The rows of a group lie close to one hidden flat surface of 11 dimensions, which passes through zero. Surfaces can cross.
Some rows, each with its group after it:
[-33   1 -17 -30  -5 -21  10  14 -31  -2 -50   6 -10 -22  10 -37  14 -36
 -16   7] => q_245
[  2  26  17  22  27 -42 -25  27 -12  -5 -36   6 -10  24  30 -19  10   3
   2  29] => q_245
[  3 -10   5 -13  31  15  13   7 -40  32  22   9 -11  29   9   1  34   8
  30   8] => q_614
[-13  -7  -5  10   4  24 -31 -32  -3 -30 -38   4  24  -7   1  39  20  28
  25  41] => q_245
[ -6 -26 -13   1   7  19 -12 -31 -13  13 -17  31  15  -6 -14  48  28  12
  -6   6] => q_796
[  9   1 -10  18  34 -22 -10 -12 -25  33  37   6  26 -14 -11  -5  16  -2
   1  21] => q_614
[  7   9   7 -36  -3  24  24  14  26   0 -35  19 -21   2   3  10  22  -8
  -2  23] => q_245
[-14   8   1  -6  -2 -61  13 -24  25  28   4  -5  -5 -14 -37   4  16   0
  -1   6] => q_614
[ 11 -25 -37  10  27 -29 -17 -24 -28  34 -32  19   5 -20  -9 -44   8  13
 -26 -23] => q_796
[-17   5 -19  -5  13   8   0 -31  -3 -17  21 -19  -2 -16 -48  12   0  -8
  -7   7] => q_245
[-30 -17  -4 -23 -18 -24  26 -24   4  32  -2 -34   6 -60 -23 -31   5  13
   2 -13] => q_614
[ -1   4  -2   4 -23  -3 -23 -20  11 -16 -58 -13  17 -17  27 -16 -21  37
  -3   7] => q_796
[ 26  15   0  17 -32  -5 -21  39  -6   7 -30  33  -3   3  27  -2  21 -40
 -22   6] => q_245
[ 18  27  12  15 -31 -14 -15  34  37  -5   7  21  11  -8  12  -8   4 -49
 -12  -6] => q_245
[ 21  -9  -5 -16   1   2  37 -20  18  22  13   3  -4  10 -11  10 -25  29
  -7  -5] => q_796
[ 18  -2   8  25  -3 -16  -5   8   9  30  34  14  -5  12  -7   5 -10  -2
 -21 -23] => q_575
[ 40  -6  18   4 -15  15   8  15 -30  43  20  43  -8  44  25  38   8   7
  -4 -11] => q_245
[ -6  11  18  33   6 -26 -53  -2 -47  13  -2  -2   2  17  20 -15  18  14
   6 -12] => q_614
[-39   7  35  14   8 -38 -31 -33 -21  11  -1  18  19  23  22  22  13   2
  18   2] => q_796
[-14 -26  -5 -25 -21   8  23 -34   0  15   5  16  28 -22  -9  -8  22 -23
  23 -16] => q_575
[ 14  -7 -19   3 -17  34 -13 -36 -33   0  -9  13   9  17  -1  49 -21  19
 -22   2] => q_575
[ 21  58 -18 -12 -26  14  -3 -18  17   0  -9   9  14 -30 -14  -1  -4 -48
 -48  24] => q_614
[ 37 -20   0   9 -65  -4   8  12  51  -5 -25   0   7 -19   3  -1 -20   8
 -10 -32] => q_796
[  3 -21  -4  33 -19   0 -40  13 -36 -19  17 -13 -11  16  -7  14  26   3
  13 -20] => q_614
[  8  23  -5 -16  25  34  -2 -40 -41  17   1  -3   6  16   9 -10  -5  21
  -1  13] => q_575
[ -6  -9 -20   9 -13 -37   9   7  17 -14  10 -27  10 -36 -23 -18 -28  -7
 -14  -5] => q_245
[ 31  32 -12  -3   3   1  -2 -29  59 -11 -37  32  42 -15   9 -19 -19 -19
 -14  21] => q_796
[-17   3  12 -12  51   2   8  -3 -24   9  36   8 -32  46 -14   1  44  -9
  33   2] => q_575
[ -8   2   5  -5  39 -32  34   2   1  30  51  -5  15 -12 -15 -18   2 -16
  21  12] => q_575
[ 19  24   6   5  15 -38  22  27  32  20   9  12 -27   5 -16 -17  -5 -13
 -32  -4] => q_245
[ 43  -3 -23 -10 -17  18  24  13  -9  24   6   1 -20  -5 -12  -3   5  11
 -19   1] => q_575
[  4  22   1 -14 -25  12 -16 -35   3  -7   0  29 -22  39 -15 -14  47 -31
   9 -41] => q_575
[-18   4  17  -8  16   8   6  28  31  20 -22  25  25 -39  29 -15 -11 -41
 -18   2] => q_575
[-38  -7   8  23   0 -72  -8  25 -47  -8  20 -15   3   1  10   2  -9 -11
   6  17] => q_796
[ -4 -22 -11 -31 -25   0  35  16  35  -6 -23   8   3 -35 -15  -5  35 -40
  17  13] => q_575
[ 21  33 -10  13   1 -29   4   5   7  15  21   3  19 -13 -12  -3  -8 -27
 -30  30] => q_614
[ -5  -5   8   1  -4 -16  -7 -20 -22  28  16  40  14  20  16 -17  25 -29
  14 -46] => q_796
[  5 -16  20   5  10 -10   9 -10 -15  28  40  11  11  30  20  -1 -16  15
  14 -28] => q_245
[  6  18  -2 -34   8  26  31  20  15  21  -5  11   8 -30   6 -19  -1 -31
 -10  23] => q_575
[-32  34  14   6  29   1 -26  -2 -52  -1  21 -13  10  15  27 -30 -10 -17
   9  -3] => q_614
[  7  30 -26  16  18 -38 -27 -22  -1   8 -16  25  20  -6 -14  -6 -11 -20
 -44  18] => q_575
[-15 -30 -11  11 -28  -1  -3  20 -53   0  18  -8  10 -22   4  12  -3 -24
  -3  -9] => q_796
[ 19 -26 -10   4   0  18   3  -1  66 -29 -34  -4  17 -23  -6  -7  -9  16
   8   5] => q_614
[-18  -5  -6   5 -24  22 -35 -46 -22   7 -10  20  14  -4   2  19  10  -1
  -4 -31] => q_614
[-15 -12  13  28  36 -31 -26 -10  15  -2   5  -5  10   4   0  -8   9  27
  19  -1] => q_245
[-10   5 -26  -1 -22  20 -24 -39 -41  -5   4  24  22  -5  -6  10   1 -34
 -20 -13] => q_575
[  4 -21   1  11 -29  11  -5   6  -6  -9  18 -36  -1 -13  11 -31 -23  19
   8 -45] => q_245
[  1  25  17 -11   3  42  12  28  -7  -5  45 -24   5   3  24 -31  -8 -28
  20  -9] => q_614
[-10   2  -7  13  10  -9 -15  10 -17  -5  -9  32  11   3  -9  35  36 -37
  -3  33] => q_796
[-10 -13   0   6 -37  12   5  -5   2 -26  10  -7  33 -12   5  58 -30  -3
  10  30] => q_796
[  5 -20 -16  -4  24 -15  16  -7  -3 -25   5   2 -11  22 -28  10  22   8
  26  22] => q_796
[-40   0  22 -18   2  24  20 -17 -15 -19  60  -7  -9  25 -19  24   7 -30
  28 -30] => q_614

New rows, each followed by its group:
[ 36 -19   2  20 -31 -13  18  61  19  -1   6 -14 -14   2  20   5 -28  12
  -9  -1] => q_614
[  4  24   1  13  16 -20  12  18  25 -29  69 -14  -4  18 -46  10  11 -39
  14  17] => q_614
[ 22  22 -12  -1   1  33  -6 -13 -36  13 -15   5  -8  16   5  30  -7  24
 -27  30] => q_245
[-15  33  -5 -16  34   1   0 -15 -29  14   8 -13  -9  11   2 -19 -20   7
 -22  10] => q_245
[ 12   9 -23   8  11  24 -28  -1  26 -26 -28   2  17 -21  -3 -25   3  -8
 -12  10] => q_796
[ 18  -6 -35   9  23 -59   0 -18   1 -21 -31  17  26   2 -10 -20   2   6
   2  45] => q_796
[  3 -25 -21  10 -53  19  -6  17  -1 -21 -22   7   6 -23  -1  18  -4 -20
 -24 -16] => q_575
[-12 -10 -15   5   1 -11 -36 -26 -25 -12 -51 -13 -13  -2   0 -44  34  33
  19  -8] => q_575
[ 16  -7 -10 -13 -35  41  10   6  13 -38  -2 -52 -16 -22 -14   2 -20  31
   5   0] => q_245
[ 18 -23 -29 -21  16  15  26 -10 -22   1  -2  40   1  19 -25  32  45 -17
  15  31] => q_796
[-25  17   9 -25 -14  64 -23 -24  12 -44 -23 -12   1  -4   9 -20  -1 -12
  15 -23] => q_614
[ -1  -1  -1  -9 -40 -20  25  18  53 -28  -8   9   2 -12 -18   8   8 -43
   5  -1] => q_575
[ 29  19 -29 -15  18 -19  31  16 -16  28   8  29   6  -7  -4 -30   3 -38
 -27  18] => q_796
[  4  -6 -23 -10   5 -11   6   4 -20 -54  -8 -24  13   5   5 -33 -14   6
  36  29] => q_796
[ 22  -8 -20 -10  -2  -7  37  31   5 -23   1 -46 -28 -12 -19   0 -30  33
 -17  28] => q_796
[  7  18 -15   5   6 -26  -2  13   2 -13  -1 -19 -17 -16 -32 -17  32  -3
   4  33] => q_614
[-11   5  28 -15 -17  14   2 -31  22   5 -23  21 -16  29  15  10  20  10
  17 -30] => q_614
[  2  23  -5 -14  21  32   9  28 -20  21   2 -26 -26 -18  -4 -18  -6   0
 -27  14] => q_796
[-15   1  12   8  16   6 -13 -23  38 -19  39 -11  11   3 -13   0 -19   5
  15 -22] => q_796
[  6  12  -9 -22 -44  11  17  19  15 -11 -26 -11  10 -31  18 -16 -26 -19
 -19   4] => q_245
[-39   5  11  12  13 -38 -36 -25   4 -21 -25  -9  13  -2  11 -34  11   2
  29  -9] => q_575
[  7 -30 -28  23 -14  30 -34   1  17  -2  -4  16  14 -43 -18 -16  15 -26
 -15 -45] => q_796
[ 19  10 -18  18 -26  -9 -16  23  51 -56 -28   6  32 -23  -4  17  -3 -28
  -6  49] => q_796
[ 23  -7  12  15   7  20 -22  -6   1  41  13  11  14   3   9 -11  49  18
  33  -4] => q_614
[ 24  17   6  37 -20 -30 -27   8  20  15  -6  37  48  -6  35   6 -23 -24
 -24   3] => q_245
[-20 -41  17   1 -30  43  -8  -7 -25  -9  -6  12   4  16  37  30 -42  16
   0 -60] => q_614
[  2  22 -21  32 -13 -16 -34 -20 -25 -13   7   2  30 -18  -2   6 -42 -20
 -49   4] => q_575
[ -7  -1   4  -4  25  15   0 -21   9  -4  30   1   0  16 -13 -13   7  -3
  23 -22] => q_796
[ 29 -12  -9 -11 -67 -28  18  21   0  -9 -30   8  10   4  24  -5  -5  -4
  11   6] => q_796
[-33  -9  19 -38 -22  -5  34   0 -12   1 -41 -13 -47  19  13   3 -10  17
  -5 -30] => q_614
[ -1  24  15 -16  32  23  -2  -2  -6  47 -34   9 -38  10   1   9  34  24
 -23  10] => q_796
[-20 -29 -26 -11  -6   5   3 -21 -43   5 -14   5  -2 -18 -13   6  10   1
 -10  -8] => q_245
[ -7 -16  -1   4 -34 -24   8  10  17 -19  29   8  34 -21  -1   7  -6 -52
  19 -11] => q_245
[  2  -7 -31   4  17  12   5 -27  -7 -11  17 -19 -22  -4 -53  37   2  27
 -11  21] => q_245
[  0  -9   2  16 -10 -24 -24  20 -11 -21 -22   5  10   2  20  -1  11  -6
  21  16] => q_245
[-13 -10  -6   8  35 -44  19  17 -22  -2  63  11 -11  33 -26  -2  33 -37
  28  -5] => q_796
[ -1  -1  24  -4  18  -7   7   4  13 -10 -14   4  -2  31  25  13   7  30
  37  23] => q_245
[  8  31  15  17   2 -28  -7 -22   8  -7  38 -35   4  21   2 -22 -33  28
  13  -4] => q_575
[ -6  29   3  -6 -11   6  -7 -28 -20 -13  29  -5   1  20  -6 -18   7 -20
  16 -18] => q_575
[-34 -47  -8  -5 -12 -26  13  -8 -14 -26 -13 -10  26  -9   3   9   6  10
  46  11] => q_245
[  4 -17  13  25 -10  17 -16  13  -1  -8  30  -8  -1   8   1   4  10   1
  22 -25] => q_614
[-13   8   7 -12   9 -11  35   9 -25  -3  33 -41 -11   4   0  23 -42  23
  -2  34] => q_796
[ -8 -12 -12   7  -5 -20 -11   4   4 -26 -22 -36  -1 -27  -9 -20 -12  16
  -1   8] => q_245
[-22  19  24  -5 -28 -16   6  29 -48  16   8 -28  -7   0  37   9 -25  -8
  -9  11] => q_796
[ 27   4  -9  24  15 -32  15  31   1  11  65  -2   6  -2 -25  14   7 -19
  -4  26] => q_614
[ 24 -26   1  20  -6 -19  10  -2  -6  19  26 -11  -7  14 -14  27 -19  51
  -4  -7] => q_575
[-25  10 -22  -8  -6 -18 -20   0   1 -51 -53  -6   4 -20  -5 -22  20 -25
   7  28] => q_575
[ 21  35  16   2  -9  14  -9  15  52  28 -33   9 -23 -15   3 -10   8   2
 -37 -13] => q_796
[ -6  -4   2  -8 -22   9  15 -24 -29  48   5  35  30   0  16  55  -9 -16
 -20   3] => q_796
[-10 -17  -7 -13  10   2  15   9  42   9 -12  -6 -31 -25 -34 -33  19 -13
 -15 -39] => q_245
[ 14  -9   7   6  40  -1  10  -1  15  26 -18  33  31  14  37   6 -32  21
  -5  10] => q_614
